All groups share one centre, and each spreads out both ways along 9 directions, with some noise.
In the rows, 128 means zero.
Known rows, each followed by its group:
[128 148 180 125 162 111 142 145  96 166 134  64 163 135 105 113 163  97] -> B
[108  99 147 117 143  84 118 108 145  95 167 145 126 154  90 115  95 130] -> J
[135 134 153 141 126 135 172 119 104 124 118  73 134 159  81  57 171  96] -> B
[ 91 191 113 161 139 156 198  99 124  93 124  71 143  95  96 154 167 142] -> J
[117 132 124 124 121 195 163 167 118 113 101 108 105 123 152  95 165 132] -> C
[149 190 145 117 119 184 127 167 136 135  93 116 122  93  57  62 124 127] -> V
[107 132 126 133  97 148 194 146 106 130 147 148 172  89 128 120 172 132] -> M
[106 101 141 134 127 171  90 105 134 155  97  95  98 108 118 138 160  87] -> V
[ 72 189 133 146 161 123 100 185 122 136 176 130 147 106  89  89 143 126] -> U
[146 118 167  87  89 138 197 142 104 116 135 133 166 132 116  65 138 127] -> M
[ 99 124 143  99 156 146 109 164  91 169 153 117 139  64 151 177 112 143] -> B
[129 151 114 159 146  99  45 189 159 158 133 133 120 135 155 141 102 123] -> S
[ 69 103 161 117 120 103  98 169 108 166 182 171 189 102 142 111 129 118] -> M
[137 122 122 143 100  69 182 131 127 105 164 189 162 138  83 103 150 135] -> V
[140 151 128 146 128 162 192 156 123 105  95  89 118 160 132  82 207 110] -> C
[219 129 137 123  80  86 156 149 138 139 100 203 180 129 102  97  95 157] -> S
[ 85  57 130 105 122 122 148 141  92 106 190 149 101 156 119  91 159 110] -> S
[ 44 130 132 172 156 132 127 130 161  83 139  81 121 139 140 158 165 114] -> C
[132  92 164 119 127 139 148 133  63 174 121  91 145 116 106 103 140 108] -> M
[103 127 156  91 130 189 130 130  80 141 127 115 134  84  91  96  88 149] -> J
[128 126 132 137 136  91 123 167 128 142 143 170 159 156 143 105 153 130] -> V
[ 88 116 158 157 147 125 120 163 104 161 130  92 163 146 143 105 192  93] -> C
[156 223 137 166 143 110 201 112 155  93  92  96 169 148  81 120 185 133] -> S
[168  92 100 146  98 130 177 140  93 159  99 171 169 126 175 141 175 137] -> U
[110 140 161 110 163 145  63 144 129 143 107 151 142 141 122  98  85 143] -> J
[126  90 181  99 118 106 180 123  89 133 151  96 163 164 102  65 160  95] -> M
[132 118 102 103  79 153 206 146 107  81 166 176 120  80  75 104  97 174] -> V
[163 143 114 143 107 107 200 128 123 102 116 144 145 148 108 110 175 134] -> U
[135  88 124 134 135 153 148 114 105 142  95  91 104 152 180 153 173 114] -> U
[158 113 144 150  98  68 205  89 101 134 142 121 201 122  74 142 133 125] -> J
[166 143 147 130 111  92 125  86 193  82 111 139 105 147  31  99  95 120] -> V
[158 125 113 126  96 112 196 141 121  97 148 155 132 122  88  95 137 145] -> S
[143 138 117 172 132  97 144 106 145 144  99 126 173 130 159 189 168 131] -> J
[154 106 132 133  94 166 174 161 159  86  71 132 123 152 160  93 150 145] -> C
[136 164 125 112 119 149 182 141 130  79 142 113 100 120  63  76 115 152] -> J
[180 155 145 144 100 113 176 135 145 136  92 139 185 125 117 129 154 128] -> U
[165 191 166 116 156 169 125 158 121 147  72  58 121 137 102  75 130 115] -> B
[166  55 153 107  97 119 186 126  63 170 131 122 165 136 122  94 167 104] -> J
[111 123  48 146 173 170 129 132  39 140 143 148  92 129 133 141 122 182] -> U
[147 125 126 132 134 111 139 135 144 105 117 110  99 169 126 109 131 121] -> S
[176 164 120 128 114 170 157 148 131 122  75 126 123 108 117 120 115 153] -> M
[184 167 110 150  97 145 200 124 128 132  74 133 171  86 115 160 130 153] -> M
[123 134 127 144 157  81 127 120 176  62 148 134  97 192 124 122 153 126] -> B
[165 203 145 135 134 178 184 143 103 145  65 115 170 128 111  87 168 137] -> J
[148 163 116 156 146 131 114 124 168 127  77 125 130 135 155 173 131 145] -> J
[ 94  82 170 134 106 123 138 143 109 181 136 111 187  94 149 134 195  77] -> U
[103  31 145  86 105  89 118 103 111 109 191 190 125 124  95 119  69 142] -> S
[131 138 154 116 112 126 165 111 146  97 129 122 151 115 102 133  99 147] -> M
[ 60 110 138 127 154 114  74 123 143 113 179 125 103 121 106 139  97 126] -> S
[ 99 100 152 118 113 117 178 128 122 120 152 135 173 153 181 117 192 104] -> M
[154 110 127 110 110 162 149 107 110 131  97 113 118  93 122 151  83 146] -> C
[127 185 150 148 122 169  84 132 161 158  80 111 131  85  67 111 133 102] -> V
[142  65 171 114 106 114 148  87  86 174 118 102 155 120  77 113 133  92] -> V
[ 97 109  86 138 163 176 156 116  31 147 142  93  98 116 138 141 145 152] -> U
[166 175 152 163 133 132  71 137 157 166  56 113 163 148 123  97 111 115] -> B
[152 149 104 129 124 109 136 165 144 132 125 197 158  97 166 186 129 165] -> B
[156 125 116 103 135 129 113 133  94 165 127 154 123 122 132 132 118 132] -> C
[ 96 108 139 156 149 129 143 103 112 147 125  66 140 134 152 176 174 101] -> C
[ 91  95 110 173 113  80 178 107 142  92 162 148 158 131 131 163 172 124] -> C
[132 148 112 126 147  84 164 114  69 153 189 143 134 149  87  99 184 108] -> C
[173  96 128 127 106 159  81 125 153 164  57 164 121 124 154 138 127 122] -> V
[137 106 124 103 114 149 141 198  99 127 139 188 112 157 151  48 179 124] -> M
[ 97  91 157  99 119 110 191 136  48 164 196 121 183  52  93 157 128 132] -> B
[ 56 106  98 159 146 170 129 107 115 127 133  76 106  91 182 216 163 126] -> C
[145 122  96 154 115 142 161 137 103 155  91 155 164 106 169 166 173 138] -> U
[ 88 115 127 107 145 171  93 145 120 124 136 123  90 100 136 127  95 141] -> J
[141  96 111 138 121 155 142 144 106 148 108  97 112 128 169 144 153 119] -> S
[ 92 167 170 131 170  91 117 122 154  89 158  70 128 167  91 101 127 109] -> M
[178  94 120 124 141 141 143  96  83 156  81  98 118 143 140 149 101 147] -> U
[ 95 112 114 134  77 141 171 126 106 121 167 175 149  53  56 114 128 129] -> V
[ 95 107 132 116 107 183 131 133  87 156 141 110 135  53  97 125  81 141] -> B
[128 139 128 135  95 158 212 111  77 140 128  95 171  56  80 142 133 141] -> V
[101 106 160 151 122 135  71 107 107 188 117  95 171  84  85 134  63 117] -> B
[162 173 165 134 129 112 151 156 116 161  99 173 207 135 110  82 167 131] -> S
[130 109 117 126  87 159 214 136  67 136 146 121 154  81  99 113 163 128] -> S
[ 69  57  80 139  80 188 153 128  89 120 161 167 111  94 129  98 163 128] -> B
[ 81 144 186 131 122  72 124 179 149 137 185 135 185 116  72  75 160  84] -> U

New rows. What belongs after each?
[ 91 174  93 171 173 151 149  93  73 136 142  67 126  83  92 179 106 162] -> U
[145  67 136 149  84 137 145  57 108 153  92 100 153 115 104 141  97 124] -> B
[139 139 123 131 151  59 178 181  98 101 179 161 179 169 174 133 108 187] -> V
[ 59  88 169  95 166 191 129 101  48 154 140  97 139 127 118  96 137 120] -> J
[140 118 150 110 143 159 102 159 112 160  98 155 135 157 159  81 148 127] -> J
[ 46 114 162 109 175 149  99  93 127  98 160 112  99 134 106 131 121 129] -> S
[ 94  73 105 155 174 113 118  97  59 159 151 104 122 157 154 169 139 129] -> U
[129 158 132 148 111 111 125 189 167 130 116 172 165 138 148 107 191 113] -> U
[143 119  79 153 120 138 180 132  82 142 127 164 149 115 145 153 155 161] -> U
[172 148  84 149 134 129 204  93 111 100 105 115 118 145 104 152 135 162] -> U
[113 140 149 128 102 142 187 119 132 119 135  94 153  66  82 146 126 126] -> U
[ 76 108 144 128  88 113 138 172 146 129 176 181 173  91 123 110 165 111] -> U
[ 93  71 121 121 150  99  98 143 117 119 166 154 127 151 188 170 111 149] -> V
[129  60 106 158 135 109 133 121  91 153 127 130 108 154 148 149 176 112] -> M
[135 139 100 133 138 145 125 172 123 106 127 147  77 146 105  88 144 142] -> M
[134 140  94 114 155 139 100 140  85 176 146 161  96 128 162 142 166 121] -> C
[169 179 194 117 181  96 134 153 100 191 102  64 192 109 124 172 132 121] -> B
[121 105 168  77 131 159 183  95  92 111 121 154 139 141  79  78 137 134] -> S
[112 112 125 116 116 211 140 160 111 130 101 112 112  86 148 128 118 147] -> C
[174 184  93 132 140 119 137 127  83 182 129 161 151 104 131 158 163 132] -> C
[102 126  99 143 120 105 183 113  74 144 185 140 155  95 111 145 186 121] -> C
[121 115  84 158 166 120 177 103  65 114 146 106 106 165 135 135 174 141] -> U
[172 176 120 149 114 129 142 209 138 160 109 100 139 106 115  94 163 115] -> J
[136 133 103 151 144  86 163  88 105 131 150 127 136 153 128 168 183 109] -> C
[175 114 124 135 116  96 150 108 136 137  94 155 172 126 148 189 115 151] -> B
[146 128 105 158 105  82 151 128 155 110 137 132 140 116 107 164 130 133] -> J
[161 183 138 106 166 120  80 157 104 174 125 136 114 138 112  93 127 120] -> C
[141 134 126 146 142 122 139 153 117 148 109 122 157 154 168 136 161 128] -> V
[141 125 128 135 141 168 128 118  55 201  96  91 155  77 129 167  91 146] -> U
[126 130 126 103 150 106 174 154 121 104 159 140 125 118 145 165 157 151] -> B
[128 126 129 153 139  72  95 162 141 142 160 110 126 143 111 120 108 115] -> S
[141 151 123 142 167  85 115 131 190  71 119 126  93 200 157 140 136 141] -> V
[133 154 100 165 130  85 174 111 145  97 137 144 137 143 119 160 181 130] -> C
[110  91 133 133  96 178 216 119 107  92 114  80 129  97 116 126 147 135] -> C
[127 162 156 136 188 124 119 137 127 131 103  45 114 187 162 123 144 117] -> V
[164 123 155 123 143  95 134 166 106 162 121 141 169 180 165  94 155 126] -> V
[138  84 163  78 121 132  93 122 113 137 135 173 135 113  90 102  26 156] -> J
[150 145 118 173 156  86 128 128  79 185 115 133 184 139 130 143 149 135] -> U
[102 107 152 127 134 181 152 130  88 150 108  59 138  97 138 130 148 114] -> C
[125 108 142  94 102 176 121 162 152  98 110 144 106  85 102 102  42 167] -> C
[ 95  83  82 137 111 154 155 145 114 100 163 110  80 113 154 148 154 133] -> S
[168 153 130 133 119 101  81 194 145 149 123 133 127 115 106 100  65 140] -> S
[152 113 138 107 114 155 140 139 155  98  99 127  92 143 139 109 125 131] -> U
[152 103 156 123 128 121 141 123  83 163 122 111 159 117 100 114 111 126] -> U
[162 150 141  87 148 170 158 178 107 138 102 111 120 100 157 141 141 149] -> B
[177 152  88 144 135 172 171 109  88 143  74 110 125  96 119 166 102 173] -> U
[166 127 130 126  98 139 163 177  95 153 126 110 136 116 105  77 134 125] -> S
[132 171 119 138 153 119 109 145 111 166 128 138 141 127 122 128 155 126] -> C
[112 149 103 160 156 137 121 113 156  92 115  71  84 139 148 171 148 126] -> S
[ 78 102 160 155 118 107 117 132 144 125 154 115 179  92 101 150  88 133] -> C
[150 167 128 132 148  85  79 124 132 180 131 157 173  89 103 173  75 148] -> C
[ 95  73 146 116 127 113 178 105  91 120 160 169 156 156 122 104 193 113] -> S
[138 164 134 166 172  95 135  77 134 110 120  71 129 141  92 169 107 142] -> U
[119  77 133 151  83 123 165 120  69 179 136 136 197  90 105 107 153 113] -> B
[110 133 111 154 182 130 112 150  57 168 135 101 123 165 142 107 168 124] -> U
[141 103 117 107 130 133 174  87 144  71 128 105  76 131 126 170 104 160] -> B
[ 77 118 121 133 153  90  80 174 123 135 194 171 150 122 156 155  83 155] -> V
[ 80 146  99 116 161  99  92 118  86 151 209 148 116  93  95 160 116 130] -> C
[175 129 106 103 130 102 160  69  72 155 152 136 121 108  85 160 109 137] -> C
[152 136 104 124 100 179 122 167 122 166  96 119 125  52 143 157  95 148] -> J
[131  99 145 100  98 174 180  93  87 140 112 164 162  84 112 145 122 152] -> S
[103 139 178 116 138 138 104 128 129 151 129  75 145  76  79 130  64 124] -> U
[ 91  70  99 131 144 125 151 106  60 120 172 126 103 135 118 135 129 145] -> U
[156  63 128 117 129 108 110 138 125 133 121 132  96 187 169 115 139 115] -> S
[116 137 147 108  91 174 147 194 133 125 124 150 143  89 131  82 171 113] -> U
[ 51 106 142 136 173 129  85 119 107 140 150 174 154 170 170 125 167 126] -> J
[115 123 130 128 136 127 147 137 115 112 149  89 103 142 109 102 142 117] -> S
[103 138 126 105 132 173 134 141 114 110 128 160 124 110 114 100 112 152] -> J
[168 182 115 134 181 128 140 100 110 142  93  72  89 175 145 137 186 111] -> C
[ 95 115 101 138 173 140  99 109  98 128 141 101  93 142 133 155 106 147] -> U
[160  90 110 123 107 151 165 119  91 129 114 127 112  99  96 133 102 146] -> M
[ 99  70 151 135 153 130  97 131  95 162 145  62 104 151 153 124 145  92] -> S
[182 142 146  87 133 133 168 136  61 162 135 120 122 145  79  52 154 113] -> C
[155 163 129  91 140 176 131 192 118 139 106 141 113  95 143 111 123 158] -> B
[ 95 119 147 132 133 103 117 176  90 175 167 162 182 105 124 115 156 118] -> B
[ 76 174 132 142 181 128 113 167 137 113 151  89 119 137 140 133 178 120] -> B
[106 121 107 143 135 130 171  83 107  95 154  92 115  99  82 166  99 150] -> U
[ 97 110 177 137 140 140 122 167 177  69 108  85 110 175 125  75 127 119] -> C
[ 97 186 134 128 158 170  78 171 157 140 107 117 127  95 160 136 118 132] -> M
[135 187 151 124 153 127 158 148 119 140 121  84 151  97  96 142 132 132] -> B
[162 140  86 170 126  95 152 154  90 151 131 200 177 143 134 127 160 158] -> U
[164  99 161 129  97 106 166  91 134 151  98 134 204 118 160 181 121 133] -> M
[140  71 137 144  81 112 168 101 105 140 130 148 161 139  89  82 138 107] -> B
[166 159 141 109 119 154 156 208 109 135 115 113 114 144 106  33 171 110] -> J
[ 97  72 126 136 115 121 195 105 127  68 150 106 109 159 123 123 177 117] -> C
[124 182 105 185 159 106 131 121 145 147 108 106 157 129 158 184 193 118] -> C
[142 164  90 169 119 104 166 164 142 101 141  91 117 122 106 129 151 127] -> S
[142 102 126 141 131 104  90 128 111 155 135 145 123  98  70 140  58 148] -> M
[ 86 139 123 116 117 179 133 203 109 122 152 159 128  83 108  75 136 146] -> C
[135  94 162  81 131 137  89 170 133 127 128 154 113 168 153  65 114 123] -> M
[ 97 107 157 127 129 104  78 128 131 157 154 146 172 104 134 159  82 131] -> M
[104  73 100 134 140  94 164 105  84 137 173 141 125 169 169 145 222  92] -> C
[100  97 100 137 126 147 100 166 120 139 143 121 100 107 165 146 133 124] -> S
[146 177 145 123 124 159 199  91 128  98  93 114 149  92  69 131 109 159] -> S
[102 125 120 117 156 112 135 168 116 120 166 144 125 141 167 137 180 127] -> B
[124  73 158 113 118 127  94 142  93 194 137  86 144  68 108 147  76 115] -> J
[116  99 128 144  93 180 225 133 101 115 110  90 145  96 138 127 182 125] -> C
[ 46 118 146 161 146 144 149 118 139  89 151  45 125 112 111 154 145 114] -> C
[122  98 190 112 146 100 172  62 103 128 123 129 178 160  92 115 153 112] -> S
[133 138 127  93 137 181 138 165 114 131 121 121  98 109 152 127 131 145] -> B
[157 161 138 148 121 153 118 159 152 166  68 124 171 100 161 152 144 127] -> U
[127 172 147 127 156  81 136 169 131 136 160 142 168 115 111 149 141 139] -> B
[110 128 141 116  57 133 172 163 193  89 147 179 155  69 121 121 165 117] -> U
[130 157 132 120 116 104 178 166  82 136 176 159 165 106  57  61 161 126] -> C
[ 98 192 138 145 173 151 104 132 169 104 103  64 104 136 141 150 138 123] -> M
[108 153 127 160 138 135 155 123 127 125 122  82 131 121 109 135 181 109] -> V
[136 189 107 174 172  87 121 125 134 152 118 118 141 162 156 157 200 109] -> C
[158  77 155 101 106 130 109 110 134 150 101 132 132 109 127 145  67 138] -> U
[ 83  44 151  99 130  93  90  95 123 128 174 187 139 133 120 142  79 132] -> S
